The same things were measured in two ways. Each way mixes the same 10 hidden numbers, adds some noise and spreads widely along 6 directions of its own, which tell nothing about the thing.
In the rows, 128 means zero.
Some things both ways: the first way, then the second way.
[ 92 148 160 136 118 132 138  84 140 149 145 147 126 151 112 135 104 144
 161 134 117]
[143 110 156 136 164 127 165  97  89 152 137 112 129 120 116 159 156 152
 121 129 145 116]

[192 134  96 121 114 101 108 121 172 145 107 124 147 119 150 153 120 142
 124 140 155]
[131 124 126 142  94  77 138 146 129 161 135 137 132 177 136 100 117 136
 117 114 131 164]

[120 151 181  53 140 143 144  95  93 115 160 114 149 108 152  85 138 189
  92 134  97]
[122 132  96 117 130 153 124 136 144 107 119 134 136  99 143 132 137 130
 183 147 146 128]

[206  80  80 179 120 116 138 196  78 138  87 152 102 114 171 107 160  98
 128 146 125]
[129 144 136 117 105 162  77 115  84 136 122 117  83 142 104 126 131  80
  82 133 111  83]

[ 68 140 108 123 144 153 161 121  68 170 108  92  83 117 118  99 125 111
 144 125 109]
[129 133 100 109 143 113 155 127 151 145 140 142 143 125 115 144 133 143
 147 116 122 174]

[202 100 133 134 127  96 113 162 114 118 113 113 121 103 159 113 110 104
 124 132 129]
[138 117 156 138 166 129 144 126 117 123 115 103 115 133 107 116 144 142
 127 135 132  93]

[ 75 160 173 137 122 145 180  87  88 185 165 150 112 138 118 101 154 143
 137 139  95]
[122 150 107 113 117 142 114 124 138 116 157 109 155 116 124 146 156 119
 187 108 164 136]

[171 116 145 149 122 125 133 152 109  85 115 134 138 107 148 122 147 139
 115 124 131]
[117 122 141 136  65  94 120 131 182 123 127 118 157 154 133  94 134  88
 158  99 143 139]

[133 120 132 143 125 128 135 145 115 121 104 125 102 124 129 125 110  98
 152 119 130]
[126 153 103 114 112 153  71 114 115 120 101 129  85 121 125 133 139  97
 131 151 138  72]

[ 82 163 114 126  95 154 139  96 152 143 134 160 119 157 113 137 140 153
 162 126 137]
[154 109 139 136 126 169 127 119  91  97 149 120 134 122 143 120 147 105
 133 155 136  87]

[126 133  86 131 150 121 123 149 104  86 106 108 128 107 108 130 163 137
 116 121 161]
[ 85 144 140 123 124 111  97 140 169 114  56 121  82 106  96 118 116 132
 144 139 120  84]

[123 135 143 127 146 121 150 102 128 136 108  99 124 114 135 136  95 127
 124 107 120]
[147 127 181 130 186 108 146 106 115 168 122 108 102 126 110 127 130 168
  78 131 100  92]

[195 111 133 115 117 114 111 168 123 115 105 137 129 122 141 111 103 110
 135 135 130]
[132  99 112 143 130 124 162 122 115 130 153 132 169 149 145 125 126 129
 136 113 138 183]

[136 115 133 143 168 108 129 149 101 127 143 119 128 110 139 101 141 128
 120 127 132]
[114 154 107 122 126 123 105 135 107 128 105 119 129 129  91 151 106 126
 146 113 125 151]

[145 126 130 121 134 122 135 131 108 137  97 114 121 124 116 112  90 110
 141 129 120]
[115 134 127 131 125 114 120 138 149 136 111 145  94 133 129 114 156 133
 136 132 159  88]

[221 108 177 121 104 116 117 153 127 104 118 162 127 113 189 114 100  97
 135 118 102]
[ 93 174  34  84 140 141  62 102 183 109 106 155  78 103 130 159 139 126
 154 150 131 104]

[136 106 171 104 151 108 114 113 122  71 153 101 129  92 174 106 125 143
 107 109 134]
[127 123 146 135 138 133 136 125 103 126 108  90 106 139 107  96 116 129
 119 136  98  90]

[100 133 172 120 127 135 164  75 111 139 142 127 150 119 157 102 115 166
  97 118 109]
[130 131 166 126 117 103 157 157 148 156 152 140 134 126 130  98 133 147
 124 110 119 126]

[ 89 137 133 120 119 143 144 104 114 124 125 131 123 125 132 112 128 138
 127 117 133]
[ 99 136 114 123  68 124 123 151 139 119 130 155 123 127 134 102 102 104
 128 125  98 131]

[202  62  81 184 135 106 141 171  57 128 102 140  97  98 195  93 182 111
 118 150 121]
[129 117 136 143  75 120 152 147 135 104 166 112 162 157 130  96 139  98
 159 108 135 127]

[152  99  57 172 138 134 154 140  85 134  89 179  90 137 168 125 174 109
 155 129 114]
[ 89 140 102 117 113 124 105 101 137 114 126 147  78 123 126 138 125 121
  97 141  99  80]

[133 144 158 122 115 126 131 113 135 130 150 171 151 139 146 118 116 141
 122 120 116]
[133 117 134 122 155 119 118 136 156 115 140 137 139 108 151 126 163 158
 169 136 179 131]

[162 130 116 118 135 145 138 113  81 149 111 153 141 104 187  92 154 140
 117 142 103]
[ 98 118 107 125 106 122 145 154 169 123 165 152 125 151 143 106 135 126
 124 120 121 160]

[108 124 133 118 140 139 149 104 106 121 120 131 124 127 141 113 127 148
 130 124 117]
[114 126 119 134 150 120 168 134 155 125 118 146 128 100 138 135 137 165
 160 140 136 114]

[134 141 114 159 136 112 102 138 165 112 114 134 138 125 129 161 102 105
 148 100 156]
[137 120 146 131 129  85  98 125 140 134 107 130 121 148 125 122 126 137
 118 131 143 140]

[160 168  99 146 111 115 126 107 170 160  81 131 131 130  99 176 107 105
 161 126 151]
[157 121 145 138 115 135  85 111 104 110 167 108 144 152 156 126 144 112
 119 136 150 113]

[ 75 158 143 155 133 142 129 120 154 151 159 137 140 138 144 128 114 140
 140  96 131]
[182 118 175 131 129 148  95 135  68 112 126 121 130 138 106 120 117  97
  89 146 113 109]

[100 149 158 133 116 158 138 106 131 119 104 144 125 126 140 138  98 114
 157 107 121]
[ 96 136 108 111 119 104 120 110 170 178 113 151  80 147 125 125 128 126
  83 124 103 136]

Other things, the second way, with their names:
K_225: [129 121 150 129 100 131 115 151 121 138 138 121 122 162 118  84 113  97
  93 116  99 140]
K_16: [153 122 111 112 156 142 126 118 122 103 126 122 169 103 118 161 116 135
 164 144 123 178]
K_427: [156 104 152 124 131 108 107 119 149 141 142 115 141 146 148 111 171 130
 148 131 180 144]
K_231: [ 76 140 130 120 132 114 146 128 170 150  86 148  76 104 109 134 113 149
 105 137  89 102]
K_387: [143 151 105 111 145 114 108 149 168 134 138 138 158 120 139 122 127 148
 169 117 146 169]
K_405: [134 123 132 143 120 158 123 119 100  85 130 132 167 101 139 151  92 113
 132 143 103 129]
K_365: [124 135 127 141 131 118 133 136 165 121 111 108 148 137 124 115 130 125
 165 112 145 125]
K_151: [119 106 163 147 117 132 129 122 117 129 123 132 106 143 124 123 154 107
 100 129 149  91]
K_474: [152 137 121 105 151 137 102  94 131 149 133 115 150 109 133 145 129 127
 136 122 129 152]
K_521: [102 129 109 166  89 102 173 128 174 165 129 127 161 163 168  90 112 120
 146  90 131 144]
K_430: [ 90 116 156 166   4 111 110 148  75  88 138 129 136 165 122  95  97  61
 115 104 118 103]
K_74: [133 133 138 126 165 133 133 117 124 157 125 109 109 121 131 121 160 152
 139 127 155  93]
K_946: [156 122 148 122 187 154 109 103 105 168 136  91 107 131 147 112 153 152
 108 142 140 106]
K_696: [140 111 148 150 116 108  98 134 132 110 141 120 123 155 160 105 172 132
 150 139 195  91]
K_476: [116 107 136 116 138 169 128 113 112  99 167 152 102  95 146 156 166 131
 110 163 135  91]
K_931: [142 106 141 154  94  81 178 126 142 166 143 129 156 185 148  68  89 117
  85 105  73 158]
K_652: [101 116 136 134 143 102 164 100 135 150 107 126 107 132 109 133 119 143
 100 121  97 120]
K_28: [122 124 123 134  95 100 134 146 136 118 144 140 144 146 129 113 137 122
 153 112 150 141]
K_332: [122 123 114 140 104 111 133 139 143 126 129 142 148 143 140 112 125 120
 150 115 145 148]
K_14: [135 120 127 139  52 109  77 138 147 116 147 150 157 157 172 103 131  84
 142 119 168 150]
K_488: [128 154  73  96 116 145  70 119 116 116 143 150 140  90 157 166 121 135
 169 146 145 162]
K_156: [115 110 153 149  99 132 165 114  66 143 143 121 145 136 119 141  81 118
  80 118  70 156]
K_565: [106 119 123 119 129 157  74 111 103 115 111 128  81 116 143 127 129 123
 105 163 127  96]
K_385: [136 105 122 143 146 126 127 121 145 124  98 107 120 143 148 109 174 135
 177 150 193 104]
K_828: [132 126 130 117  73  99  87 154 160 113 141 166 133 132 147 114 150 112
 155 132 171 141]
K_637: [123 127 128 120  73 104 106  92 131  99 152 134 133 138 114 145 142  85
 120 117 125 105]
K_941: [108 131 153 136 165 151 128 135 139 108 104 120  88 116 105 113 138 130
 110 136 116  57]
K_119: [120 102 180 162  97  97 143 196 161 114 124 142 124 161 142  42 134 127
 131 119 147 104]
K_477: [128 162  94 108  93 115  89 127 117 127 149 145 133 132 122 147 105 117
 126 119 110 151]
K_834: [147 134 111 125 108 150 100 126  95 128 146 120 149 134 145 129 121 111
 142 131 135 148]
K_335: [131 118 151 117 102  97 130 101 119 169 154 120 151 144 119 135 125 117
 106  96 117 176]
K_566: [123 101 191 152 116 122 133 144 129 133 112  89 123 150 119  82 156 115
 141 115 163  97]
K_311: [140 109 139 107 135 158 123 117 120 132 165 132 133 110 139 145 167 122
 134 140 151 143]
K_123: [136 137  98 109  57 132  76 145 111 124 127 170 141 113 155 133 104 100
 148 149 133 171]
K_215: [128 159  73  85 203 134  87  80 115 150  99 121  96 128  75 176  93 137
  78 126  69 165]
K_537: [130 138 119 106 119 132 103 133 128 115 124 152 119 117 104 147 126 109
 123 134 120 138]
K_504: [137 107 136 130 138 133 110 137 117 129 132 134 129 136 142 120 144 133
 133 139 158 150]
K_34: [ 87 111 106 156 131 120 189 105 120  85 116 123 158 121 114 154  80 139
 135 123  77 141]
K_321: [134 133 134 123 124 110 106 131 157 132 107 132 113 133 125 117 147 124
 142 134 151 108]
K_234: [ 80  96 169 173 112 126 162 139 109 128 104  98 117 138 142  91 115 145
 129 127 127  99]
K_188: [121 108 167 137  93 128 134 121 111 137 116 107 134 139 115 105 105  97
 106 119  94 133]

Some of these things the first way, each followed by its name:
[109 138 117 128 117 126 138 115 127 133 116 146 119 135 122 137 122 119
 132 120 138]  K_488
[116 120 120 138 154 121 145 121  94 118 130 156 118 118 137 122 173 129
 122 138 138]  K_234
[ 93 154 131  88 133 137 138  99 139 102  97 106 123 120  99 142 107 132
 130 107 149]  K_946
[124 119 131 148 149 141 149 151  61 161 135 135 118 114 173  83 136 120
 121 125  89]  K_537
[180 154  82 137 101 137 128 141 142 147  98 177 154 154 107 139 151 162
 149 159 138]  K_151
[102 130  95 156 134 141 136 159  97 141 137 136 101 121 156 119 168 122
 133 118 129]  K_16
[ 82 160 167 131  99 167 158  91  92 174 162 182 134 141 157 103 144 152
 134 139  85]  K_311
[170  90 131 139 122 114 112 176 127  31  78 114 129 110 127 133 101 111
 119 102 160]  K_474
[119 127  96 144 160 145 128 160 133  97 143 165 121 132 176 120 176 143
 141  94 134]  K_215
[104 128 133 133 141 136 117 121 118  86 129 174 130 127 153 126 132 115
 141 107 134]  K_565
[ 67 174  53 116  92 146 134 122 138 165  86 111 109 144  64 158 125 124
 144 132 171]  K_123
[153 163 141 101  99 111 117 134 135 132 111  97 139 116  69 132 107 125
 125 148 157]  K_566
[167 111 129 137 127 120 124 152 131 104 121 155 139 129 152 115 129 135
 127 124 134]  K_332
[154 136 149 136 109 122 121 139 120 132 123 138 129 118 149 133 105 109
 131 124 119]  K_427
[137 156 137 133 133 137 136 126 133 128 107 145 152 129 122 136 112 133
 133 116 127]  K_14
[180 153 147 128 126 108 132 105 143 178 137 158 146 132 148 137 112 129
 136 138 106]  K_696
[125 131  93 158 115 128 146 126 122 169 139 172 118 150 142 119 162 139
 142 139 128]  K_28
[152 118 121 129 144 121 136 120 108 123 114 128 138 112 150 124 143 150
 117 142 130]  K_156
[140 117 126 163 146 133 146 148 121 100 133 158 133 122 158 122 182 152
 123 118 138]  K_365
[118 153 115 125 120 138 120 128 136 140 136 166 144 138 135 127 135 138
 135 126 137]  K_504
